Each new row is followed by its nearest point in the smallest flat space through zero that holds the last named rows.
(in the rows, 128 means zero)

k_992 (6 x 19):
[[133 143 140 113 130 158  70 160 117 173 122 147  73 163 135  61 105 137
  124]
 [ 97 133 179  60 189 110 115 109 145 142 123  96  97 134 133  84 154 150
   92]
 [151 104 159 102 118 153 128 161 103 145 134 140 144 144 117  79 162 124
  129]
 [129 129 156 118 154 116 112 136 129 128 198 101 113 164 111 140 134 118
   94]
 [135 136 129  92 123 127 168  88  91 142 146 110 147 132 120 130 170 153
  131]
 [165 160 170  85 163  96 131 142 112 171  91 150  97 133 166  91 150 109
  123]]
New rows:
[ 99 112 105 122 159 159 156 171 127 132 129  89 121  73 131 109 178 136
 139]
[112 105 139 110 131 137 138 124 135 117 113 120 148 114 120 109 148 140
 127]
[105 165 148 124 157 155 138 142 129 111 112 103 115  87 135 152 124 115
 126]
[116 131 132 126 146 111 129 120 147 119 113 122 123 115 136 136 124 126
 122]
[137 163  70 134 114  97 141  92 136 175 126 116  71 139 151 160 156 125
 156]
[140 181  97 131 126 106 141  87 105 154 125 130  99 132 150 158 113 139
 139]
[126 160  94 179 138 109 129 138 164 137 132 134 139 153 177 172 155 104
 153]
[145 148 113 159 128 101 135 129 134 122 128 139 124 122 144 172 108 103
 133]
[161 165 107 124 125  83 184 137  84 170 109 122 127 126 134 145  83 138
 175]
[164 171 105 133 114 107 156 106  95 155 111 148 120 125 154 152 128 123
 150]

k_360, 6 rows:
[[106 111 114 131 109 131 117 136 109  84 124 178 123 134 129 133 135 173
  146]
 [109 111  93 136 132 125 138 103  77 139  71 148 144 139 148 159  76 153
  116]
 [145 117 135 106 128  99 115 114 106 136  95 130 118 160 134 121 174 123
  131]
 [133 105 113 148 111 106  98 135 124 137  66 123 110 170 166 172 123 118
  118]
 [ 74  79 174 140  81 144 107  82 136 124 175 119 135  97 120 116 117  85
  109]
 [102 140 126 112 132  96  85  94 153 136 135 127 116 157 151 109 160 159
  122]]
New rows:
[153 126 129 125 150 128 143 110 138 131  74 156 134 119 156 109 105 124
 136]
[137 132 114 124 140 123 139 125 108 140 102 129 134 135 132 136 117 133
 126]
[121 130 132 119 142 124 131 135 136 189 129 100 125 134 133 151  81  95
 116]
[133 136 126 139 140 129 134 118 140 166 117  90 135 124 140 142  93  98
 106]
[148 107  99 119 189 126 124 133 175 121  82 119 135 160 139 110 108 134
  76]
[139 151 106 129 150 113 123 130 139 152 103 111 125 148 148 140 116 138
 119]

k_653:
[[125  86 122 131 153 102 156 130 118 115 157 132 141 138  53 137 112 100
   79]
 [166  98  90 167  81 103 121 145 132  85 144 161 137  92  99 142 114 130
   59]
 [131 127 109 159  98 180 120 116 129 144 155 216 194  95 122 122  82 102
   48]
 [123 138  98 123 136 111 112 139 169 137  93 197 159  84 133 134 140  61
   96]
 [110 127  77 144 132 140  69 148 144 144 127 124 191 141 105 116 136  88
   90]
 [100 122 104 176 135 116 117 144 162 119 157 172 144 131  56 134 114  99
  117]]
New rows:
[130 170 102 164 158 112 144 165 122 155 100 104  94 103  89 102 163 121
  97]
[125 123 112 129 138 101 118 142 142 119 118 120 125 129 110 133 144 112
 130]
[ 93 125 101 114  95  95 167 142 125 113 142  91 108 166 102 140 119 103
  91]
[132 102 121 127 139 102 136 135 119 113 139 103 125 141  90 133 130 123
 110]
[169  89 105 135 128 103  87  92 155 157  88 168  88 152 152 121 121  86
 103]
[138 129 112 119 126 111 120 135 142 125 104 148 136 103 141 133 140 103
 110]

k_482:
[[135 108  82  71 127 111 174 166 140 119 135 126 166 161 116 138 148  92
   89]
 [151 139 102  65 136  91 132 118  91 126 141  93 153 147  85 145 132 106
   77]
 [114 158 136  98 111 169  98 167 110 109 150  87 148 102 115 118 114 104
   59]
 [ 94 108 102  95 126 111 108 159 135 139 169  95 153 164  84 175 182  83
  132]
 [154 115 119 108 137 100 102 155 153 142 131 108 133 138 112 112 164 147
   78]
 [132 161 167 138 100 145  98 148 138 111 134  86 119 161 100 120 101  70
  114]]
New rows:
[135 178 111 109 134 190  94 140 104 120  66 136 163 158 100 107 110 162
 132]
[135 146 138 124 123 142 125 127 115 118 124 121 128 114 131 115 106 128
 105]
[181 128 107 163 130 143 114 156 107  78 150 164 121 174 189 142 150 105
 174]
[122 118 130 147 121 133 150 134 150 124 120 146 123 148 140 129 125 112
 161]
[ 98 117  96 135 130 123  98 134  98 112 101  98 177 132 128 141 103  65
 145]
[105 138 125 114 118 140 133 130 110 118 144 114 140 139 112 152 120  87
 138]
[121 109 148 156 157 113 110 133 116 140 162 152 102 136 140 110 106 111
 114]
[130 131 140 143 127 129 116 125 134 130 125 127 118 128 129 122 126 133
 134]
[155 128 103 102 115 128  74 115 146 137 125 141  74 137 116 129 146 117
 128]
[140 126 136 133 132 109 104 126 138 139 129 114 119 140 113 126 143 134
 125]

k_763 (6 x 19):
[[178 111  69 146 130 114 102 160 113 106 127  75 138 131 118  71 144 109
   97]
 [110 129 140 133 124  82 106 163 127 159 131 129 152  63 133 131 136 172
  127]
 [110 137 117 116 104 138  96 171 170 112 146 117  89 132  88 150 142 168
  107]
 [105 123 141 159 120 128  79 145 118 186 154 143 169 146 161 115 125 144
  169]
 [ 99 107 160 118 131 152 150 158 161 104  78  58 194 151 200  74  83 163
  132]
 [142 144 166 160 114 125 121 213 120 142 139 130 153 144 128  97 120 126
  128]]
New rows:
[113  96 123 189 127 129 121 130 119 142  67 111 118 157 151 102 121 102
 119]
[139 118 121 139 133 138 127 128 119 127 121 110 151 151 150  98 119 113
 134]
[102 123 161 143 109 123 167 124 189 116  83 139 134 142 145 127  78 129
 130]
[104 133 171 111 128 148 165 132 150 111 103 122 139 140 150 133 101 142
 132]
[121 120 150 162 157 137 134 134 141 115 134 128 149 109 132  94 117  67
 118]
[148 129 139 139 135 126 147 137 110 126 119 126 145 135 139 106 120 105
 128]
[136  97 129 159 105 122 142 150 142 117 165 127 146 115 109 105 103  97
 168]
[141 131 134 144 126 127 124 150 116 135 134 130 139 138 130 112 127 116
 130]
[131  91 127 157 140  87 129 119 124 128 126 143 141 169 146 173 130 135
 153]
[121 125 130 133 131 131 121 109 120 146 134 141 136 135 140 132 127 124
 145]
[114 157 134 116 124 118 127  80  86 104  98  67 153 118 125 120 124 122
 122]
[133 114 115 117 142 121 146 100 124 113 105 106 142 113 147 115 122 124
 122]

k_515 (6 x 19):
[[151 113 149 138 134 118 138  99 110 134 161 103 125 169 115 112 124  92
  117]
 [121  94 106 129 148 122 117 140 152 177 133 104  84 103 109 103 138 131
   96]
 [143 125 190 130 200 112 131 163  69 133 155 128 121 153 139 142 164 114
  129]
 [163 122 151 148 106 128 113 174  99 131 126  74 147 133  85 125 121 113
  108]
 [108 126 159 139 115 118 105 115 176 141 108 116 139 149 148  95 135 118
  113]
 [ 93 157 147 161 104 147 147 120 106 136 168 158 129 141 102 130 112 113
  131]]
New rows:
[153 105 109 100 162 156 116 162 107 122 149 157 191 126 111 148 154 102
 159]
[151 132 130 117 147 127 135 148  90 108 129 131 135 124 129 154 134 134
 142]
[134 117 139 109 113 139 127  79 125 101 136 147 150 113  95 145 128 143
  73]
[134 130 114 128 111 132 136 111 127 120 133 128 132 132 121 129 115 124
 132]
[126 159 145 111 131 111 116 109 143 169 125 119 139  81 155 137 119 110
 148]
[116 130 130 125 131 126 122 127 144 130 118 136 127 125 141 124 134 134
 129]
[101 113  95 116 116 106 162  83 134 141 126 163 110 148 135 144 119 137
  84]
[112 123  99 122 128 131 144  84 147 136 145 150 107 128 135 120 120 126
 131]
[120 114 143 167 152 177 135 133 153  86 112 135 133 116 134 122  82 126
 127]
[118 139 131 132 113 133 126 129 135 123 121 136 138 127 130 129 123 131
 132]

k_129, 6 rows:
[[175 155 138 150  92 120 133 117 152 126 101  94 128 162  82 162 150 116
  130]
 [185 125 154 130  91 101  82  84 114 127 104 105  92 202 196 180 125 121
  126]
 [136 158 176 101 127 135 156 109  91 126 119 132 107 133 186 164 155 164
  153]
 [130 127 130 156 139  84 121  57 132 109 127 107  75 127 152 185 149 126
  136]
 [210 152 132 142 126 161  81 125 151 140 156 168 123 173 149 205 168 151
  104]
 [195 135 147 142 122  95  84 120 108  79 130 144 104 130 138 177 157 147
   81]]
New rows:
[154  89 105 159 158  98 170 117  97 134 152 163 137 186 118 124 143 120
 126]
[133 122 119 136 132 127 114 122 137 130 136 133 124 132 130 136 128 124
 122]
[109 138  99 143 128 107 103 144 120 150 169 145 142 128 156 139  99 123
 144]
[116 110 111 128 142 137 109 125 135 142 146 144 127 132 151 123 114 124
 126]
[126 113 120 153 171 144 136 152 106  98  97 145 129 112 139 127 166 153
 125]
[126 134 135 124 144 127 134 137 114 110 139 147 126  99 128 131 142 147
 117]
[ 96 132 140 140  98 112 163 111 139 167  82  84 103 111 130 178 129 110
 163]
[107 143 138 135 116 115 167  86 138 141 103  83 109 140 124 145 135 116
 170]
[117  97  72 123 116 104 174 100 129 130 113  81 126 114 130 123 130 139
 102]
[104 118 120 139 129 103 139 108 132 121 118 104 117 116 115 118 119 112
 137]

k_327:
[[167 141 119 104 110 135 131 136 140 161  95 112 150 120 155 121 139 102
  135]
 [113 150 155  81 124 134 148 106 131 120 125 106 116 142  89 124 134 111
  125]
 [ 99 108 137 150  99 143  86  89 133 117  99 174 126 152  90 175 196 170
  193]
 [126 106 100 135 130 120  90 131  78 115  97 140 155 100 112 118 105 131
  134]
 [108  97 131 120 124  92 117  88 121 101 155 173 119 133 114 121 126 156
  104]
 [130 152 153 149 154 111 107 135 111 140 115 107 181 134 136 154 122 144
  114]]
New rows:
[119 165 106 120 116  89 148 120 135 136  76 146 159 138 168 144 119 117
 146]
[151 134 129 118 119 120 117 124 131 149 105 127 158 126 147 132 139 125
 128]
[117 125 125 138 123 105 116 142  82 160 122  91 130  95 146 121 118 123
 185]
[135 129 111 141 132 141 113 150 107 133 103 115 144 112 128 128 117 119
 143]
[118 138 137 134 159 108 107 105 128 111  96  85  90 154 124 133 154 167
 146]
[109 139 148 135 133 134 122 119 127 122 125 124 130 143 106 149 143 141
 141]
